The same things were measured in two ways. Each way mixes the same 9 hidden numbers, adds some noise and spreads widely along 6 directions of its own, which tell nothing about the thing.
Some things both ways: the first way, then the second way.
42 36 23 11 -25 5 -8 8 -4 15 34 2 -12 -31 -18 -7 -1 -18 -23 25 -5 -25
6 -41 18 27 1 -39 -19 3 17 -10 -13 24 -22 5 22 -32 20 -5 -3 6 3 1 18 -27 28 -14 -9

-42 -6 -9 3 12 -38 -34 13 -15 16 -15 0 -2 4 -9 11 16 -1 5 7 -6 17
-12 19 -6 -8 -21 20 29 11 -3 -1 5 -2 6 -4 12 23 -36 12 11 10 -7 11 6 23 -21 5 12

-40 -48 2 -9 -39 -9 -66 -13 59 24 -21 -10 15 44 26 -25 11 -17 -12 -35 -2 14
-29 -12 -1 17 12 -38 14 -15 41 -3 17 -6 -13 -8 18 7 10 -8 15 19 5 -5 -2 -40 17 4 -14

-8 -12 -9 19 7 20 -15 5 -24 42 -9 14 15 -10 13 13 -11 32 -18 -4 -25 -1
-2 6 -15 -8 -13 19 -6 10 -11 12 11 -11 16 -12 6 -1 4 24 0 -4 0 -19 -1 34 -25 20 13

51 -19 35 -8 -18 -9 20 11 51 -37 17 -14 -16 19 3 5 -28 -13 -32 4 6 28
5 -5 -6 7 -14 0 -3 -8 -20 -13 -25 47 -9 21 20 6 -2 2 -12 -9 -6 -4 6 -12 10 -36 -6

-12 -46 -9 -6 11 12 -6 17 -20 22 6 -7 7 5 22 14 35 32 2 0 -7 58
17 0 -11 -20 -7 20 -3 7 32 19 6 -29 13 -12 27 35 2 23 16 22 -3 11 5 33 -6 -19 12

-12 -31 -25 7 -18 -23 54 -15 -15 -10 8 6 -10 1 -12 20 -18 42 -14 -6 -2 43
-1 1 11 -9 -6 23 10 16 1 8 29 -7 20 -18 -13 -2 8 3 2 5 -11 31 -4 37 -19 22 -5

1 20 34 33 23 26 13 44 10 -2 -13 12 1 11 3 5 22 -31 21 31 2 12
-25 33 -12 -4 -4 34 4 2 -11 -21 -12 -2 6 13 23 34 -5 14 21 5 -17 -8 -9 20 0 -9 -1

-62 -51 -31 -1 14 -25 -15 -22 -2 41 -7 -6 28 13 23 -3 17 25 0 -26 -2 37
9 43 -8 -11 13 27 19 -6 -18 6 7 -3 19 -4 -13 43 -12 -13 -5 -6 -9 -9 -19 19 -8 12 0

26 13 53 23 -1 4 -34 35 42 29 3 9 7 7 21 -18 -7 -55 5 33 3 -36
-33 -14 14 12 -2 -20 -26 -14 10 0 23 14 17 3 -13 -18 22 15 4 12 -15 -2 -7 -5 -5 8 -7

-20 -23 -3 -19 -18 -4 -42 -6 26 -15 -5 8 1 44 17 -33 1 3 10 -26 -10 -9
14 -11 -10 -2 -11 18 18 24 -13 1 5 12 -14 -17 34 -2 3 15 -2 3 20 10 22 43 1 -8 3

-24 -11 -29 -12 -17 -12 -29 -10 8 32 -18 -2 12 9 5 7 18 36 -11 -19 -8 22
-21 7 18 1 -2 3 24 -11 -18 -19 -30 16 -8 30 0 -6 -5 -22 -9 14 3 5 18 -6 24 -19 -4

20 8 6 20 3 32 -19 9 -24 43 -1 14 9 -22 10 12 -22 14 -16 9 -20 -31
-4 16 -13 -7 -2 0 32 -13 -5 10 5 -1 -3 -6 32 18 -12 24 1 21 22 -31 15 24 2 -10 18

15 -15 6 9 7 25 19 0 -20 24 -5 -4 8 -23 13 21 -26 2 5 20 3 -31
-14 13 1 -3 16 -5 -4 -20 -5 4 7 6 20 6 -2 23 18 0 -9 15 2 -18 -5 7 10 -6 -3

-10 -42 -2 -10 0 -11 -40 -5 35 32 -14 -6 25 13 37 -11 -9 -3 -14 -21 -11 6
-1 -8 7 -6 9 -1 4 3 1 3 -3 -6 18 6 -18 7 -5 -21 -14 0 -13 20 7 -8 2 -8 -2

-6 9 -40 -20 -8 4 -12 -30 -54 6 -8 2 -12 -33 -15 10 -21 16 0 -15 -8 -39
23 -39 -4 19 -13 -16 -33 15 33 1 -6 -4 -22 -9 13 -20 7 -7 8 -9 -11 14 -1 -16 8 1 -10

-24 6 -3 5 33 -1 -24 -5 -31 -4 10 -7 -2 26 -14 5 5 -2 4 -3 12 13
31 -34 -22 7 -22 0 -32 12 0 17 0 14 -5 -14 14 -11 14 11 -13 -24 -1 -6 -7 3 -14 4 -2

14 31 -19 3 16 28 25 -9 -47 -21 3 -10 -1 1 -24 17 2 -3 16 11 20 -5
0 12 -30 -6 -14 0 13 -33 23 19 1 -24 -14 -3 33 23 14 17 12 16 13 -39 -23 -3 4 7 -2

3 -7 -5 27 12 16 33 11 -40 -7 4 8 3 -23 -5 10 -11 -5 -7 12 -20 14
16 -2 -5 4 7 21 -4 33 9 -15 -19 -21 2 2 30 32 -12 -10 5 1 -19 12 7 16 4 -1 3

16 -3 -1 -21 -13 -27 49 8 15 -77 7 -21 -27 -7 -25 6 16 -10 -13 3 -5 56
18 -34 -5 4 -16 9 -42 43 1 -2 -14 -5 20 -8 0 -19 7 2 -4 -32 -22 11 7 1 -20 9 6

6 4 -1 20 3 24 -11 1 -11 76 -6 11 15 -27 15 25 -7 27 -15 3 -5 -11
-10 -6 5 -18 2 12 21 -6 29 19 33 -33 17 -16 -24 0 -1 -2 13 10 -14 36 -8 0 -16 8 -7

-23 -7 -8 -15 -12 -16 -38 -8 21 22 -6 -13 5 6 3 -5 29 2 -8 -15 1 18
9 -5 -1 11 1 7 -4 2 -46 -8 -13 36 2 11 -3 -11 -6 -5 -28 -20 -7 -11 4 8 0 -5 1

18 23 11 1 19 -1 -18 -10 24 11 19 -1 27 26 12 -30 -4 -18 5 1 10 -31
2 -4 1 -22 -1 -16 22 -21 30 39 26 -30 17 -24 -22 -10 37 -2 -2 9 30 -10 -6 -12 -4 18 -5

7 3 1 -29 -3 3 1 -16 12 -18 7 -15 -10 14 0 -8 10 -10 23 -2 27 -16
12 -4 -5 -10 15 10 23 -18 -25 20 20 16 2 -8 -20 3 4 -15 -30 1 10 11 1 21 3 -8 -6

-45 4 -9 -12 26 -25 -24 -14 -19 21 8 -11 0 -3 -6 -5 31 -7 26 1 19 -7
-1 22 5 9 13 -30 -12 -35 17 6 0 16 -4 3 -19 20 4 -20 1 9 5 -25 -13 -32 27 -5 -9

Other things, the second way, with their names:
J449: 5 -31 11 -6 -22 1 -25 7 42 10 -9 -34 7 7 12 -6 12 6 11 23 -16 23 4 5 -2 -5 3
J994: 3 -16 -2 4 4 9 -1 26 1 0 27 4 2 -26 16 -14 14 19 9 -5 0 15 7 28 -8 10 -2
J189: 16 8 -7 -5 -5 10 23 16 -10 10 18 12 15 -22 25 3 -5 37 7 -9 8 -14 12 23 -21 2 15
J751: 4 17 -9 -8 -20 2 14 -10 -12 8 -12 12 3 1 15 1 8 15 -1 -7 19 -30 2 -1 -1 -5 8
J41: -9 -17 13 3 17 -24 -34 -20 9 17 10 -8 14 4 -38 -6 8 -21 -22 19 -1 0 8 3 14 -4 5
J291: -25 -13 10 13 8 -16 18 -8 25 -13 3 -6 -11 8 5 3 -17 -17 8 19 -16 24 3 -25 13 -4 -9
J533: -6 14 -2 -9 3 -1 3 -4 26 5 5 -13 2 -12 -18 26 5 -28 11 1 3 13 -9 -17 13 1 -17
J916: 9 -16 26 1 8 -17 -14 5 9 -5 -17 17 13 11 8 6 16 -5 -9 17 3 12 30 0 22 -35 1
J305: 19 -13 -19 -18 -14 19 11 -7 -20 35 26 0 13 -17 6 -5 7 28 -20 0 12 -7 0 44 -27 3 13
J668: 2 9 -19 9 -10 -5 -6 -22 -6 2 -2 32 -15 2 34 21 -2 22 3 8 4 -30 -6 7 10 -19 3
J640: 21 12 2 -15 22 41 36 12 -20 0 4 -15 11 2 20 37 -4 -6 -17 20 -4 21 11 60 2 -4 2
J375: -21 -11 12 -13 -1 11 15 5 3 5 2 -26 17 7 -42 -10 -10 -33 -10 1 -16 35 1 -4 -11 15 -4
J986: 0 -5 0 10 -9 7 -6 -1 -45 -10 -30 22 9 29 -5 -7 2 -16 -32 -20 -13 -18 -7 -3 -5 10 -3
J852: 13 -20 23 -3 13 -3 -13 10 43 4 3 -31 20 1 -1 13 18 -15 7 20 -20 34 4 -6 8 -10 -9
J285: 8 -11 -2 3 15 28 17 27 -22 -17 -4 4 -1 1 20 10 6 -11 -14 -6 -10 24 9 27 4 -2 -10
J957: 27 33 -6 -15 -8 39 22 -5 -40 0 -17 23 -8 1 -8 -1 1 0 -5 -19 10 -3 -1 27 9 -16 -2
J292: -15 -1 -1 -5 -3 -9 29 -15 21 23 33 -15 2 -18 -7 9 -2 -9 -2 23 13 10 -6 9 -5 20 -5
J13: -1 -3 -20 4 -6 -14 11 2 46 3 11 -13 -21 -25 25 12 7 1 30 -1 10 -1 -7 -30 9 1 -12
J685: -17 14 -1 -7 9 21 21 8 -19 0 21 -3 17 -10 -4 8 20 -3 -9 7 9 3 -2 38 -6 22 -7
J356: -14 -22 -4 13 0 -5 -1 7 -33 -9 -8 19 -3 10 -18 -18 -16 -29 -31 -14 -8 7 9 -4 -1 8 -1
J399: -15 4 -5 2 3 3 6 -15 -7 3 -2 -10 7 18 6 29 -28 -9 -18 28 -10 -9 2 24 0 4 13
J16: -8 27 -35 -11 -6 27 10 -2 -16 8 1 -14 9 -3 -2 34 -15 -4 -4 -13 -7 -21 -20 12 -18 17 4
J520: -12 -33 1 -2 12 -37 -4 7 30 10 5 -18 7 -11 -1 -10 5 -9 -4 12 19 2 33 -22 12 -9 10
J21: -19 -9 9 12 12 -24 12 -1 20 -19 -23 -10 -16 12 8 -1 8 -34 5 11 10 1 14 -33 34 -2 -11
J302: 8 3 8 0 2 -2 -2 -17 -2 -5 -12 28 -11 10 -8 5 21 -22 -8 1 5 11 0 -10 28 -29 -21
J103: 9 13 -17 -22 -23 25 2 -18 0 26 4 -23 11 -1 -28 6 0 -5 -2 -12 -11 -2 -31 2 -20 11 -2
J542: -8 55 -6 -5 -6 30 42 -12 -24 -14 -10 17 -8 11 9 27 -19 0 16 -5 -2 -14 -13 6 6 -3 -6
J97: -6 8 -20 -17 -6 3 -4 -17 12 24 10 -29 8 -8 -3 14 -3 11 4 13 10 -24 -5 15 -6 3 16
J784: -2 -15 12 -6 -20 28 -12 15 -2 -8 -19 -13 14 18 -23 -22 3 -16 -1 -15 -32 37 -6 -3 -13 0 -10
J508: 19 -27 9 4 -2 18 -37 18 -21 -5 -7 16 18 7 -29 -13 7 -20 -25 -20 -35 35 -7 9 -10 -3 -10
J948: 9 15 -5 7 -16 29 -21 14 -13 -26 -33 23 3 23 32 31 -11 14 11 -9 -34 -1 -7 9 0 -30 -1
J361: 9 -5 -6 -5 10 -18 15 -4 -7 18 16 16 1 -20 11 10 -6 9 -15 16 32 -10 30 23 9 -15 16
J190: 19 -24 11 -17 -12 -17 -15 7 31 22 0 -10 12 -15 3 -9 23 14 3 16 21 13 29 10 6 -22 11
J211: -19 -10 -1 0 -18 34 -2 36 -13 -16 -12 -23 10 10 -8 -7 -22 -16 -1 -9 -31 28 0 21 -23 26 3
J589: 18 27 0 0 -1 36 28 6 -18 -17 -9 28 -16 4 23 18 7 0 11 -5 -6 16 -7 22 16 -19 -19
J655: 28 0 -7 -16 -2 20 -2 4 -12 15 -10 -12 14 1 -5 9 7 -2 -13 -11 0 -1 2 14 -4 -11 6
J879: 11 -43 10 14 -20 5 -41 27 20 -9 -21 -5 2 11 -25 -10 -1 -46 -9 -23 -46 54 -16 -26 -7 12 -24
J690: 25 29 -27 -20 -18 53 31 9 -6 8 -5 -16 -1 -11 15 30 12 0 10 -23 -4 5 -31 16 -15 12 -17
J349: -11 -17 -12 14 -9 -8 -4 7 31 -14 -6 -3 -31 -2 28 4 -3 -11 22 9 -1 16 4 -12 21 -9 -12
J570: 29 1 -7 1 -24 19 9 -3 -32 -2 -24 45 -24 13 16 -2 -35 8 -9 -11 -4 8 14 17 6 -41 8
J383: -9 9 4 -14 -11 12 20 6 14 19 41 -6 11 -31 -18 -4 -12 16 17 13 5 24 7 34 -20 12 8
J761: 10 18 -12 4 -9 3 7 16 5 -5 5 11 -3 -20 43 5 4 45 30 -9 8 -26 8 8 -5 -5 10
J926: 3 -4 -4 1 4 13 -5 21 25 -18 -23 -30 -10 0 25 11 23 -12 19 0 -4 7 2 -6 22 -3 -12
J807: -18 -21 11 -1 4 -4 -5 -7 0 6 14 -8 11 0 -29 -37 35 -11 -9 -6 -3 12 -9 -8 -1 17 -14
J976: 22 17 -4 1 -16 18 -13 -10 -34 -2 -31 32 -2 22 -14 17 -15 -24 -24 -20 -15 -7 -15 2 4 -11 -4
J86: -4 -16 -11 19 -9 -25 -58 -9 -6 -14 -38 28 -4 24 8 -2 -5 2 -8 -15 -13 -36 6 -33 14 -33 9
J875: -37 -4 -5 0 11 -32 35 -44 26 10 26 5 -11 -4 15 3 37 3 9 25 26 -15 -9 -35 20 -7 -21
J438: 3 14 10 6 7 -3 -1 -11 -1 1 8 17 -2 -7 -17 -5 18 -14 1 -5 2 -1 -13 -7 13 8 -19
J808: -4 3 -4 -2 6 -1 -23 11 -30 -2 -6 22 30 1 1 6 17 9 -20 -11 5 -26 14 15 -3 -7 11
J43: 17 -31 -1 0 -13 11 -23 15 -17 5 -10 12 9 4 -6 -16 20 -8 -23 -22 -12 15 -3 7 -12 1 -8
J170: 5 41 -26 5 6 6 -7 -37 -2 8 18 28 -11 -9 14 35 5 24 17 -1 1 -41 -32 3 9 -15 -9
J688: 15 12 -28 -16 0 30 11 23 1 12 18 -18 2 -30 37 27 -2 34 15 3 16 -8 12 54 -9 -3 16
J397: 12 -2 -6 1 -11 5 30 -4 -4 14 19 14 -2 -12 25 5 -9 21 -1 6 1 -3 -3 17 -15 8 3
J234: 7 -20 17 11 8 -22 0 25 15 -2 16 11 -9 -24 15 -25 -4 15 14 9 15 13 39 13 14 -12 10
J669: -15 -9 6 7 -2 -16 -51 3 33 13 25 -30 37 -11 -32 -2 -1 8 13 -1 -36 -4 -20 -16 -27 28 6
J493: 6 1 9 -2 9 -4 14 -7 -7 -7 -13 24 1 13 23 23 -2 -1 -11 16 6 2 21 4 22 -39 2
J787: -29 -8 7 -10 16 -4 17 12 26 5 26 -29 18 -18 -29 3 -8 -21 6 11 -4 36 12 -5 -4 11 -2
J523: -16 -8 14 16 17 -7 -6 11 -23 -13 11 20 3 -8 -25 -33 13 -16 -11 -13 3 2 7 3 9 19 -9
J105: 4 -25 0 1 3 -23 -23 -4 10 13 -4 2 5 -3 -3 -7 9 -1 -14 8 11 -6 18 -6 11 -14 7
J82: 3 11 -9 -14 -1 27 17 25 0 -3 -2 -16 10 -13 8 9 6 6 14 -11 -1 12 7 15 -5 1 -2
J634: -6 8 9 22 -6 -21 -33 -21 25 -9 -1 23 -17 3 9 -3 6 13 27 11 -11 -16 -12 -17 21 -14 -9

Some of these things the first way, each followed by its name:
-18 41 -19 30 28 -1 26 -13 -33 25 -17 23 4 -17 -18 21 -28 12 6 4 3 -30 | J542
-11 9 22 -14 -22 1 -22 19 13 -32 8 -8 -30 19 -19 -11 45 -18 11 8 4 19 | J349
-43 27 -43 10 31 -19 26 -21 -49 -1 -35 5 0 -18 -26 28 -18 0 24 0 12 -20 | J189
12 -9 33 -5 2 -2 -18 1 22 12 19 1 -1 -5 15 -17 -13 -7 -6 8 -7 -37 | J533
-13 -52 -36 -1 7 11 4 -8 -39 -7 -26 1 7 8 17 22 -40 15 -1 -17 -12 12 | J399
45 26 -2 -46 1 -19 27 -7 34 -65 6 -22 -11 7 -6 -15 8 -30 18 2 22 -4 | J103
6 -15 -4 10 30 2 -3 2 -35 35 -4 7 16 -23 19 14 -39 7 2 15 -9 -37 | J916
-19 -49 -12 -23 -13 -21 -28 -9 20 30 2 -16 10 5 23 0 22 22 -15 -21 -4 41 | J508
-29 -42 -8 -28 0 3 -23 7 5 10 3 -14 -2 14 22 -3 58 22 13 -16 -1 56 | J41
-40 -28 -20 31 -3 14 26 -14 -10 9 -15 27 -1 27 2 12 -23 41 -10 -32 -11 35 | J994
-21 -50 -56 -30 9 -20 9 -34 -3 -18 -36 -5 28 13 36 -14 -36 -14 31 -31 3 -19 | J852
1 -25 25 19 -6 4 3 7 50 -17 1 15 17 54 25 -34 -25 -22 7 -4 -3 -9 | J685
21 13 37 1 -23 3 -39 16 31 5 11 -6 -10 -3 -4 -11 8 -25 -24 11 -9 -10 | J356
28 26 10 9 31 5 9 2 -16 -20 5 -2 5 2 -6 1 -35 -30 7 20 10 -38 | J43
-18 -7 -42 -4 2 -17 25 -7 -11 -59 -47 10 -4 15 -8 7 -39 -8 9 -19 -14 1 | J211
-38 24 -21 20 1 3 37 -19 -20 -13 -19 22 -13 2 -26 9 -12 14 12 -13 2 -10 | J523
-3 9 -19 -15 -9 -14 23 -22 -4 -10 19 -24 1 0 -23 4 28 24 -5 0 15 26 | J690
-40 12 9 23 8 22 -40 -4 8 51 -15 -12 18 42 -5 12 25 -5 14 6 36 -1 | J875
-16 -17 10 8 -6 -8 -9 8 26 14 11 19 -8 21 14 -13 13 7 -5 -17 -6 37 | J634
16 22 35 0 22 11 -16 30 -2 -8 22 -9 -9 2 -4 -5 35 -27 11 27 5 8 | J105
4 47 11 29 30 -13 14 18 -19 -17 17 -15 6 7 -37 8 23 -37 -1 35 19 27 | J986
-4 -15 15 -14 22 -38 -32 3 25 -6 29 -14 9 28 10 -24 14 -16 -6 -3 5 27 | J976
-10 17 1 25 5 20 -1 -2 16 25 -4 10 16 28 2 -2 10 11 -3 -10 7 16 | J807
-42 5 -36 7 16 -12 22 -27 -18 5 -14 12 6 23 -8 3 -6 21 25 -17 17 -1 | J589
-48 25 -28 4 46 11 4 -3 -57 -21 -41 -3 -6 1 -23 27 9 -8 36 1 11 -10 | J520
18 5 21 -15 -16 37 -26 19 3 16 1 7 -8 -27 18 -13 25 -3 12 13 -20 -40 | J688
5 27 -13 7 -6 1 21 -11 -9 0 -23 18 -6 -32 -8 7 -32 -5 0 0 -11 -45 | J761
49 29 9 8 -6 -1 47 18 8 -14 16 0 -10 -22 -17 19 5 11 -26 19 -4 36 | J784
-20 -11 -30 11 -19 4 16 -13 -28 19 -24 1 -9 -18 -16 39 -17 24 -17 -11 0 20 | J291
-35 17 29 25 20 0 -11 31 3 15 -3 2 -7 6 -11 7 45 -16 12 24 5 27 | J787
